All groups share one centre, and each spreads out both ways along 11 directions, with some noise.
In the rows, 128 means zero.
Known rows, each followed by its group:
[121 100 122 157  98  93 151 107 169 154  89  74 111 161 149  88 109 148
 148  78 143 127 162]	veka
[208 141 117 144 133 125 187 130 194 168 164 180  92 167 119 172 136 178
 165  73 154 179 144]	Sab
[ 53 138 124 175 101 120 139  89 142 155 157  95 127 113  91 123 133 116
 128 125 154  72 129]	vuf
[146 108 157  73 121 135  97 129 124 154 100 122 154 133 152 124 163 162
 139 155 117 158  88]	Sab
[ 89 180 141 154  78 143 132 141 123 138 139 140  84 173 140 139 153  44
 162 153 189 119 170]	Tuf
[117 158 136 165 135 102 169 128 124 125 140 161 133 147 123 123 122 110
 152 150 121 113 145]	zifu
[125 102  99  76 111 183  80  88 144 150 143  97 139 159 165 158 173 118
 124 141 121 177  88]	veka
[162 118 100 132  98 114 145  97 144 168 104 119 136 211 128 111 166 137
 157 118 119 178 151]	Tuf
[174 125 142 147 122 131 140 155 134 121 129 158 112 126 149 133  99 114
 117 131 142 156 159]	vuf
[110 127 166 115  79 132 123 144 144 133 129  81 127 145 126 114 129 127
 126 115 135 152 148]	zifu
[146 122 153  98 160 145 119 144 130 126 108 153 118 140 146 158 135 152
 108 137 100 151 127]	vuf
[147 114 146 135 124 119 140 134 143 144 118 128 138 105 130 130 114 160
 111 111 149 109 127]	veka
[120 102 153 138  98 124 132  97 135 162 128 103 179 174  98 143 130 162
  98 129 115 117 131]	vuf
[114 151 114 145  82 125 155 126 134 119 149  87 138 156 100 120 136 104
 118  98 137 127 163]	veka
[121 112 181 120 123  84 134 144 153 143 110  94 128 130 128  89 106 195
 201 113 120 129 106]	vuf
[129 124 128 112 132 110 146 105 135 146 108 137 152 140 136 118 147 144
 131 139 109 131 114]	veka
[146 116  90 141 149 150 140 123 148 114 120 107 113  90 115 112 135 142
 114 101 125 144 124]	Sab
[145 122 151  71 140 167  82 152  98 103 163 125 150 118  98 175 127 153
  87 128 101 138 100]	zifu
[121 114 122 141 124 154 119 108 154 164 125 123 108 117 131 138 153 136
 117 130 146 141 124]	zifu
[155 131 180 194  98 170 129 170 152 133 159 135  71 121  96 122 121 120
 170 153 164 185 158]	veka
[125 125 115 131 118  42 174 126 136 139  72 104 153 129 146  96  85 162
 104  43 147  49 162]	veka
[139 120 146 101  85 114 126 149 146 148 121  94 147  72 178 108 116 129
 104 106 161 134 122]	zifu
[160 101 101 106 150 102 127 114 143 148 112 161 113 115 131 131 119 163
 126  98 130 128 115]	Tuf
[ 62 143 108 151 161  84 153 101  99 100 113 121 156 117 119 102 107 110
 121 135 107  38 123]	Sab
[153 108 148 165 118  73 125 156 111 174  70  78 139 173 126 110  87 196
 142  60 154  75 181]	veka
[ 60 139 156 103 165 122  97 149 112 122  81  71 114 106 185 108 123 144
 160 125 127  71 109]	vuf
[138 139 105 133 147 128 128 129 104 119 134 154 133 124 110 138 128 115
 112 133 123 115 131]	vuf
[144 156  89 156 160 112 142 128 109 151 138 133 129 173 114 161 134 157
 150  82 141  89 151]	Sab
[146 139 119 108 167  76 153 136 139 163  99 166 132  78 165 144 116 184
 127  85 161  59 102]	veka
[138  97 106 142 155 127 130 103 135 111 124 156 116 135 109 141  99 131
  94 118 111 124 138]	zifu
[120 105 138 105 124 101 126 123 114 102 106 114 165 123 125 105  99 138
 105 128 104 106 115]	Tuf
[172 120 151 153 122  91 141 151 120 120 164 179 136 137 122 146  53 133
 131 119 142 116 151]	vuf
[165 109 127 141 150 151 104 142 122 154 114 132 119  99 133 139 133 166
 134 129 151 125 111]	veka
[231 136 133 119 136 133 164 152 128 136 135 176 166 135  91 150 153 190
 129 118 125 164 114]	Sab
[ 90 124  71 146 125 102 151  62 140 154  73 131 111 181 111 106 171 103
 102 119 112 121 166]	Tuf
[122 120 127 119  96 129 129 106 160 142 157 129 125 149 176 137 114  95
 145 135 143 156 121]	Tuf
[141 173 117 114 161 108 101 164  64 143 115 138 121 207 126 164 142 148
 165 101 122 100 162]	Sab
[109 165 130 152 151 151 130 138 113 138 134 160 105 104 127 147 161 107
 132 157 149 105 129]	Tuf
[ 87 103 182 152 165 120 150 129 164  83 138 157  86 112 147 132  54 113
 106 149  83 143 149]	vuf
[108 109 123 117 132 162 107 110 141 138 131 116 117 101 121 142 152 133
  90 132 122 138 114]	zifu
[ 94 154 108 127 152 150 100 155 122  96 151 111  60  94 139 129 118  93
 157 110 145 121 131]	Sab
[153 124 183 122 147 142 131 177 119  94  94 145 114 130 145 137  96 134
  88 132 108 145 165]	vuf
[ 86 156 126 148 158 131 139 139 126 110 121 118  95 115 122 117 134 113
 124 127 105 121 152]	Tuf
[129 171 164 107 113  99 165 161 105  90 150 148 170 131 109 129 119 117
 127 135 116 115 131]	zifu
[109 126 120 116 147 146  86 131 112 145 119  92 110 157 136 144 144 145
 142 120 116 131 133]	Sab
[152 137 118 112 105 107 127 121 113 147 104 178 137 146 131 128 146 111
 141 141 173  96 121]	Tuf
[124  98 125 219 167 127 146  99 128 122 153 160 118 165 104 143  74 122
 121 159  91 130 162]	zifu
[112 159 112 123 134 126 143 132 157 140 141  99  89 137 128 118 165 148
 199  96 138 144 118]	veka
[137 135 142 135 126 147 117 173 119 120 148  68 134 107 158 131 106 137
 127  98 127 142 144]	Tuf
[ 79 124 143 135 146 131 129 114 140 113 132 128 106 132 140 140 106 107
 108 138 108 116 141]	vuf
[153  84 136  76 133 100  89 116 116 168  81 139 157 151 195 149 105 159
 102 117 136 104 115]	veka
[ 75 146 132 154 120 145 135 104 124 120 136 150 118 133 117 139 143  73
 109 174 137 102 136]	Tuf
[112 109 161 141 128 129 152 129 181 150 131  59 130 130 159 118 116 180
 138  99  93 168 140]	Tuf
[116 142 106 138 104 119 133 122 115 119 135 112 144 132 137 116 124  95
 133 122 150 101 128]	Sab
[153 146 115 132 165 130 132 125 112 152 137 177 138 142 134 160 151 152
 158 148 130 116 107]	zifu
[109 148 147 163 114 146 154 126 131 128 141 128 145 136 125 126 144 101
 132 171 129 131 135]	Tuf
[ 72 117 121 160 165  97 163  81 183 124 174 156  82  71  95 101 114 143
 180 148  96 136  88]	vuf
[118 135  90 123 127 124 129  96 134 171 112 109 142 119 129 113 181 146
 151 127 141 112  98]	vuf
[187 130 114 167 139 120 166 143 158 157 113 167  94  94 127 132 129 152
 117  97 166 139 155]	Sab
[159 120 127 117 172 149  97 142 116 143 139 156 115 105 139 167 126 162
 135 130 134 129 101]	zifu
[119 123 128 105 123 108 118 129  93 127 119  94 186 142 115 155 104 151
  56  81 121  66 146]	veka
[121 123 169  73 147 119  98 161  86 104 126  80 191 113 142 119 115 170
 118 136  68 124 101]	zifu
[188 121 189 132 133 102 131 172  85 149 135 118 228 137 140 136  95 210
 146 143 101 116 109]	zifu
[135 142 157 169 128 122 149 147 142 151 158 142 120 123 111 155 110 153
 144 115 162 100 140]	Sab
[112  94 121 156 143 140 138 100 160 133 113  89 124  93 115 107 127 157
 108 114 114 129 121]	Sab

New rows. What belongs after each?
[163 133 117 137 164 118 116 154  89 114 134 166 139 106 138 143 101 127
 124 134 133 105 124]	vuf
[186 130 107 140 134 141 108 131  84 181 128 129 192 154 155 152 152 160
 139 148 136 121 111]	zifu
[155 135 103 109  88 139 121 113 127 157 124 119 136 187 116 138 178 118
 122 115 132 171 146]	vuf
[ 98 154 131 185 136  67 195 112 148 169  77 133 138 121 164  69 145 136
 182 149 131 101 139]	zifu
[117 130 104 174 124 124 162 121 141 104 111 148 105  96 174 106  93  56
  84 130 149 118 171]	vuf
[ 89 148  65 122 164  81 161 104 107  83  67 102 122 161 124  62 148  99
 126 111  51 132 165]	Tuf
[117 127 146  86 123  84 128 143 147 130 100 113 104 121 173 111 102 147
 157  82 147 106 125]	Tuf
[146 118 181 101 181 115 114 150 131 134 144 178 119 126 137 171  98 194
 156 134 109 120  99]	vuf
[185  98 150 173 180 108 125 159 108 154  63 167 124  69 128 109  99 198
 125 134 146  90 124]	veka
[104 165 162 190 100 136 172 141 120 145 110 123 159  96 125 119 145 105
  99 155 174  71 153]	Tuf
[145 114  94 148 152 118 156  98 151 152 109 129 121 161 109 114 154 158
 134 120  77 179 145]	Tuf
[ 66 142 179 169 113 112 164 125 156 137 136 102 127 116 128  98 125 123
 142 159 104 134 144]	zifu
[106  93 110 155 177 139  98 118 116 101  95 131  88 102 134 108  96 110
 104 146 101 125 140]	veka
[107 143 130 204 127 103 180 111 145 171  74 125 122 110 119  73 165 141
 154 148 143 106 150]	zifu
[129 102  86 151 172 131  82 128  66  90  61 133 111 132 135  82 112  86
 107 160  90 125 154]	veka
[125 126 172 114 150 130 119 157 109 107 112 126 135 143 100 137 118 160
 114 130  92 126 137]	vuf
[152 118  91 136 155 163 120 115 135 137 125 133 102 136 114 148 156 133
  97 122 104 171 144]	Sab
[ 85 160 123 119 121 112 148 113 137 129 153 120 129 165 116 141 141 113
 133 119 109 125 142]	veka
[187 105  92 138 161 136 122 107 119 140 160 191 146 147 140 183  98 139
 110 133 130 124 113]	zifu
[ 51 140 129 118 143 145 126 107 158 131 114  84  81 112 113 100 184 133
 154 134 104 143 113]	vuf
[130 143 141 107 155 125 116 158 119 121 103 138 107 119 161 134 124 130
 139 123 135 117 129]	vuf
[123 121 178 165 142 165  99 167 102 135 119  91 144  91 155 138 103 153
 114 146 148  91 130]	vuf
[140 129 144 180 134 107 131 149 113 179 107  80 132 157  96 133 119 206
 151  75 144  85 164]	veka
[171 128  67 107 131 142 112 131 113 126 100  98 116 168 133 119 157 126
 124  84 118 166 152]	Sab
[109 165 110  69 115 130 135 133 124  93 164 124 150 112 127 151 138 103
  92 103 131 110 113]	veka
[ 63 136 151 141 127 106 148 124 151 132 102  89 110 100 128  91 130 138
 149 117 134  89 127]	vuf
[139 107 165 162 107 113 125 146 123 167 114  81 162 125 165 102  99 159
 142 132 125 133 140]	zifu
[ 91 110 126 136 129 123 148  99 180 158 114  56 114 166 159 114 136 155
 131  91  83 171 154]	Tuf
[149 125  83  80 168 172  97  98 122 121 165 190 117 149 104 205 158 128
  96 131 121 135  92]	zifu
[127 146  86  99 144  81 132 139 107  97 127 148 126 113 204 114  85  79
 139 109 125 114 135]	zifu
[ 81 137 133 118 138 145  98 128 137 149 135 102  97 117 170 128 150 120
 156 143 118 148 120]	zifu
[ 70  98 186 109 121 111 111 114 145 143  99 110 122 148 141 112 121 138
 129 160  89 137 126]	Sab
[130 123 133 122 140 147 138 134 124 125  43  99 147 117 173  99 154 126
  74 136 112 127 145]	vuf
[116 133 134 147 116 133 139 126 145 131 142 123 106 137 122 128 130 115
 139 127 131 142 145]	veka
[ 58 144 116 104  96 155 113 103 162 141 122  99  64 149 126 125 185  81
 134 125 143 157 143]	zifu
[103 171 162 156 129 134 182 118 211 136 170 229   4 165  69 175 153 111
 193 131 182 142 150]	zifu
[130  77 127 130 104 112 104 119  94 101  71  98 156 159 142  92  80  96
  65 131 103 124 166]	veka
[ 79 115 121 144 108 105 138 100 156 141 100  84 123 129 196  96 106 101
 143 120 146 101 136]	vuf
[113 135 145 140 107 133 123 147 127 134 158 109 134 104 165 133 110  96
 121 136 137 139 141]	zifu
[111 110 156 100 116 125  95 142 121 101 142 110 121 125 126 136  84 126
 114 113 126 116 128]	Tuf
[107 105 176 218 174  98 152 152 121 102 112 117 111  98 105  86  54 155
 140 144  84 114 166]	zifu
[ 95 150 165 136 133 132 157 122 148 116 170 162 109 151  92 155 130 121
 141 152 111 136 135]	zifu
[163 119 114  86  96 116 138 100 146 175  92 109 175 172 159 107 184 165
 167 129 130 157  96]	veka
[156  79 169 172 160 155 111 115 169 207 108 135  93 143 103 156 148 235
 174 138 140 145 106]	zifu
[121 145 111 128 134 136 115 139 123 140 123 112  85 169 121 132 151 124
 152 106 120 158 161]	Tuf
[104 134 132 111 114 140 139 123 159 111 175 153 104  85 141 153 110  84
  86 129 139 138 127]	zifu
[158 129 147 130 140  97 129 159  91 119 103 117 167 131 128 106 107 163
 143 121 111 110 134]	zifu
[173 140 128 193 183  99 159 139 102 180  69 155 154 113 114 100 158 206
 181 154 132  84 118]	zifu
[ 93  90 122 146 113 145 122  80 175 169 120  92 106 153 147 131 136 134
 114 122 116 156 138]	Sab
[ 65 115 108 119 125 122 105  87 121 134 108  93 137 150 152 113 136  94
 115 149 105 112 129]	Sab
[135 165 139 192 114 160 146 144 127 153 174 151 107 140  82 146 161 112
 157 161 147 157 152]	veka
[ 85 115  97 118 117 140  93 114 129 114 107  63 102 132 150  97 128  91
 126 112 123 138 141]	Sab
[122 115 143 118 142 116 140 122 157 133 128 118 124 121 146 124 113 154
 140 115 106 143 121]	Tuf
[105 106 179 145  96 141 127 127 168 144 122  89 107 155 162 128 109 123
 133 127 137 151 150]	vuf
[123 111 182 147 101 152 101 175 121 121 162  75 134  79 135 129  80 131
  90 127 127 147 147]	zifu
[130 110 175  99 154 175  91 146 112 121  99 109 140 166 151 165 132 150
  83 150  83 154 136]	vuf
[119 133  74  59 127  98 149  78 144 152 101 107 183 139 170 127 170 147
 113  90 117 100  86]	veka
[138 122 149 147 125 114 130 134 117 175 125 103 183 109 182 119 128 162
 145 151 121 129 111]	zifu
[127 122 131 145  87 133  79 132  89 160 159  66 167 174 128 138 113 138
 166 121 155 101 128]	vuf
[102  92 132 170 117 127 131 104 130 125 110  75 164 132 158  95  91 116
 105 145 107 116 139]	vuf
[130 147 155 153 120 147 142 129 128 144 165 160 134 141  96 150 153 122
 132 173 119 153 130]	veka
[123 115 117 143 136 111 157  94 145 148  79 129 142 129 106 102 157 159
 115 131 115 115 123]	zifu
[120 158 113 112  58 147 128 138 142 127 142 120  93 138 122 135 151  61
 108 103 183 145 165]	zifu
[ 90 126  98 195 111 113 180  96 162 125 118 122 114  73 143  80 109  73
  98 135 150 102 152]	vuf
[148 206  57 153 165  80 162 179  89  96 129 163  72 133 129 129 104  89
 173  52 178  66 183]	Sab
[140 140 150 110 109 154 132 164 129 128  43  72 124 135 151  87 181 137
 111 115 130 150 158]	vuf
[ 98 131 168  91 163 156  94 151 115 124  85  87 122 140 142 135 159 165
 127 138  96 127 119]	vuf
[134 136 138 112 100 151  98 135 111 160 144  99 139 177  97 154 165 155
 142 122 138 141 128]	vuf
[156 123 121 158 110 115 121 148  97 155 109  94 159 137 119 141  99 160
  85  72 166  70 167]	veka
[126 104 129 131 180 136 100 134 123  85 184 165  95 122 144 173  50 114
 116 130  97 143 129]	zifu
[161 109 116 138 108 141 102  93  97 139 135 229 122 186  32 157 154 103
 117 183 144 131 126]	Tuf
[163 142 101 124 128  96 151 143 124 128  97 139 115 164 130 112 130 129
 134  87 127 139 166]	Sab
[161 125 120 124 130 111 123 144 133 150 112 142 108 124 160 125 122 141
 153 104 160 122 129]	zifu
[161 159  95 133 191 115 147 155 102 125 100 153 124  79 128 113 150 160
 135 117 110 116 121]	Tuf
[110 134 128 126 121 118 117 131 129 149 119 137 110 121 161 127 130 108
 139 135 153 117 131]	Sab
[129 109 133 154 202  92 127 143  96 112 121 134 155  77 178 108  65 156
 137 148  75 105 116]	zifu
[147 133 111 113 113 119 126 134 113 126 109 114 144 140 136 114 138 123
 136 115 135 125 129]	Sab
